All rows are made from the same 13 directions, up to rounding. Whole rows:
In the rows, 128 means zero.
[[176  91  81 119 168 122 117 136 159 136  46 191 197 131 122 140 114 118]
 [131 138 165 139 151 122  99  89 106 136 161  77 186 121 169 148 119  78]
 [125 184 149 126 131 133  91 117 142 148  73 103 122 112 142 213 139 127]
 [125 132 114 138  97 117 110  83 130 140 105 114  73 170 145  99  96  79]
 [110 133 110 148  99 197 145 163 157 125 170  88 103  45 151 104 133 140]
 [110  96 118 170 108 146 104  86 146 147  98 138  84 131 138  96 106 107]
 [153 150 127  88 128 134 116 149 132  97 107 145 118 176 134  90 111 190]
 [124 101 131 145 162 100 113 119 158 114 134 137 110 153  82 105 218 126]
 [180 174  83 115 149 171 116  97 128 150 106 145 128 106 170 105 185 134]
 [136  62 115 135 135 151 109 116 143  84 150  85 209  45 137  93 135  73]
 [149 191 145 137 153 139 175 124 138 176  90 115 116 158 164  75 113  75]
 [111  87 200 140 101 124 137  93 110 120 106 153 137 130 129  71 135 159]
 [ 81 113 144  95  86 123 138 103 161 142 145 121 148  87 100  63  85  58]
 [150 134 129 113 135  94 149 148 174 175  99 178 158 151 118 150 161 122]
 [138 113 115  73  67  85 117 135 153  71  61 120  98 148  88 126 129 117]
 [122  71  75 146 142 130 103 120 132 160 197 171 175 109 128 156 109 122]
 [111 186 149 107 168 165 170 185 132 137  90 150 141  95 101 134 102 175]]

Rows cut short, each followed by the rest of it:
[105 111 185 177 121 120 116 106 157 170 123 143 113 130 133 146] -> [188 148]
[131 102 101 132 116 104  79 119 147 160 154 147 161 132 141 216] -> [120 124]
[118 147 144 115 121 128 142 104 101 163 176 152 137 130 139 110] -> [129 136]
[164  93  77 111 149 125 129 152 133  90  85 153 164 104 102 145] -> [149 134]
[138 173 132  72 104 114 149 124 123  78 105  75 101 112 104  89] -> [172  88]
[104 140 166 155  91 157 110 120 138 161  85 123 114 116 171 162] -> [ 57 146]
[147 119 133 124 109 120  98  98 117  83 145  74 112 150 154  94] -> [149 109]
[142 106 148  75 134 124  77 118 154  67 104 125 192  92 102 113] -> [185 158]
[112 118 201 184 139 121 157 145 129 148  82 129 124 135 132 158] -> [139 149]
[119 151 127 111 178 149 131 119 148 156 144 113 206  83 130  98] -> [94 56]
[164 181 170 147 131 111 128 101 116 172 130 106 121 167 190 163] -> [193 123]
[111 140 112  89  91 149  98 118 161 108 120 102 117  95 122  96] -> [ 99 107]
[ 96 134 159  97 138 148 106 109 137 141  71 179 171  87  98 128] -> [ 93 160]
[157 131 111  67 121 126  96 110 130  71  74 127 155 102 109 115] -> [160 134]
[154 118 160 151 110 134 146 133  73 117 140 126 128 159 184 130] -> [105 182]
[109 161  88 113 163 152  94 142 113 135 145 126 144 113 121 192] -> [ 55 136]
[149 155  77 103 116 134 100 136 115  77 110  96  75 132 121 156] -> [145 144]
[ 97 123 113 137 119 136 121 131 161 161  94 164 103 121 102 142] -> [ 92 128]
[150 139  46 108 128 120 152 160  86  72 157  88  85 129 106 144] -> [123 100]
[149 118  76 149 136 151 157 172 120 108 138 111 111 105 135 140] -> [128 129]
[131 162 159 112  91 124 125 153 162 144 130 117 100 191 167 105] -> [ 81 155]
[112 113 179 125 114 123 151 176 147 100 165  99 154  95 115 131] -> [165 157]
[125  92 139 152 134  72 124 131 120 139 138 139 137 191 119 173] -> [103 112]
[115 103 131 131 167 136 138 179 173 146 173 164 177 134 110 100] -> [110 158]
[101 139 155  99 110 139 142 117 125 144  89 186 123 108  96 106] -> [118 173]
[135 161 154  97 151 101 172 164 113 114 118  91 187 100 110 171] -> [127  83]
[121 152 146 114  91 144 154  93  79 170 137 156 135 108 161 121] -> [ 87 134]
[133 126 115 151 117 167 145 101 114 124 101  91 125  60 153 102] -> [126  71]
[123 123 136 161 122 132 122 139 161 128  82  96 115  92 126 178] -> [158 105]
[113  90 112 132 124 112 181 166 109 137 136 181 140 113  87 151] -> [105 146]
[108 121 195 160 112 119 144 150 119 133 130  94 148 109 146 185] -> [117 136]
[119 154 114 144 148 116 161 120 111 141 132  98 107 104 105 152] -> [163  61]
[114 121  92 164 134 175 158  99  96 143 101 139 106  37 115 130] -> [150  99]
[151 135 138 162 124 156 125  98 106 130 113 100 118 101 176 130] -> [168 124]
[127  75 104 153 144 117 123 134 121 150 139 183 161 133 119 169] -> [105 147]
[138 156 125  71 120 131 147 139 113  95 120 139 131  92  95 118] -> [184 163]
[139 122  79 147 110 147 150 140 120 123 193 105  90  90 137 129] -> [189 123]
[109 117 108 127 154 157 158 136 119 126 102 152 157  45  84 129] -> [129 115]
[ 86  95 153 114  99 103 176 110 137 159 164 169 146  81  73  89] -> [172  98]
[132  83 113 178 155 168  83 132 198 149 148 128 154 118 163  96] -> [129 130]
[187  77 127  90 108  85 142 130 143  94  93 156 182 172 137  66] -> [139 118]
[128 161 118 125  92 158 169 188 130 132 112 110 102  93 148 168] -> [ 87 152]
[132 131 118 179 151 127 107 157 156 171 128 124 130 133 152 234] -> [134 137]
[115 136 113 118 151 114 159 134 129 156 135 139 164  91  95 153] -> [128  73]
[167 119 128 126  93 125  72  84  97 102 127 129 106 153 173 156] -> [185 189]
[146 129 160 113 145 134  88 137 155  97  85 119 157 168 149 100] -> [ 97 162]
[123 170 132 128 121 145  94  63  95 149 112  84 136  92 167 165] -> [100  66]
[137 118 126 154  87 125 145 135 157 186 153 165  94 164 165 118] -> [136 152]
[104 110 148 149 112 121 149 142 184 166 119 125 138 115 123 115] -> [108  80]
[140 119 133 132 128 167 104 130 173 114  99 105 140 139 169  47] -> [ 71 119]
[121 109 122 103 116 132 115 114 144  92 108 114 142  84 100  99] -> [148 105]
[113 108 128 114  96  93 140 188 172  75 135  97  86 130  71 146] -> [180 142]
[106 132 154 133  95 100  97  85  81 103 122 105  73 150 117 174] -> [142 140]
[157 170 129 129 126 121 173 112 130 162  69 143  82 188 151  63] -> [118  92]
[130 141 133 135 111 115 107 136 128 130 196 106  85 194 157 127] -> [130 159]
[145  99  98 150 131 154 119 134 112 134 140 169 130 122 149 142] -> [128 186]
[127 125  94 149 197 156 153 128  86 136 113 169 143 111 104 117] -> [105 131]
[167 117 103 115 147 140 116 116 120  98  90 120 174  94 139 127] -> [147 108]
[121 162  95 111 127 136 167 165 165 175 129 149 126 102 112 139] -> [117 103]
[ 92 161 131 142 162 147  69  90 130 129 119 124  70 155 107 124] -> [130 149]
[131 137 100 136 202 128  66 137 188 151 127 143 153 172 119 146] -> [121 125]
[139 154 161 129 143 108 149 126 146 129  90  94 122 173 137  81] -> [119  74]
[161 133  98 125 145 114 149 156 121  97 120  88 144 102 121 170] -> [173  90]
[134 122 128 103  86 123  90  99 164 171 117 193 124 167 149 109] -> [115 171]
[158 164 113 116 134 125 152 136  71  95 139  74 134  91 140 183] -> [169 105]
[117 100 169 161 134 112 133 162 173 121 118  85 144 163 140 108] -> [77 92]
[128 134 100 117 108 119 175 113 104 139  55 201  58 138  79 104] -> [152 148]
[155 115  90  65  69 109 179 178 159 121 179 131 160 113 131  88] -> [117 104]
[117  61 162 124  61 117  99 122 134  87  88 167 108 139 116 121] -> [127 212]
[113 211 121 112 163 144 119 122 103 147 124 107 111  99 115 195] -> [144 122]
[124 168 119 109 209 151 115 127 108 107 149 112 159 108 102 114] -> [147 126]
[124 102 112 138 180 105 124 143 138 120 157 158 130 168  83 115] -> [162 144]
[144 133  86  61  92 130 144 116  91 120 149 165 149 124 131  87] -> [ 72 131]
[166 159  77  80 116 103 149 186 163 102  87 119 104 155 108 145] -> [135 117]
[121  86 144 124  96 163 146 171 161 129 151 137 199  43 145 128] -> [111 158]
[139  98 113 133 153 148 123  74  41  71 158 112 140 108 131  70] -> [135 120]
[139 105  76 145 105 154 141 119 105 115  94 139  99  69 123 149] -> [148 125]
[128 133 155 163 151 162 129 137  98 113 109 115 127 105 147 151] -> [132 173]
[ 86  78 113 137 140 153 131 116 170 150 161 140 182  54  99  73] -> [99 66]
[169 129 144 128 103 157 175 141  96 134 151 132 155 129 200  72] -> [102 157]
[129 134 126 156 145 172 115 138 130 127 169  94 128 129 175  97] -> [ 90 137]
[142 132 159 144 157 126  93 106 152 126 106  76 183 104 155 154] -> [159  77]
[135 144 103 103  87 109 105  81 132 144 127 116  99 167 150 102] -> [91 70]
[135  78  61  87 100  98  84 118 132  74 173 120 136 123  95 135] -> [137 106]
[120 127 154 125  72 159 144 148 153 128 159 133  91 116 151  73] -> [151 193]
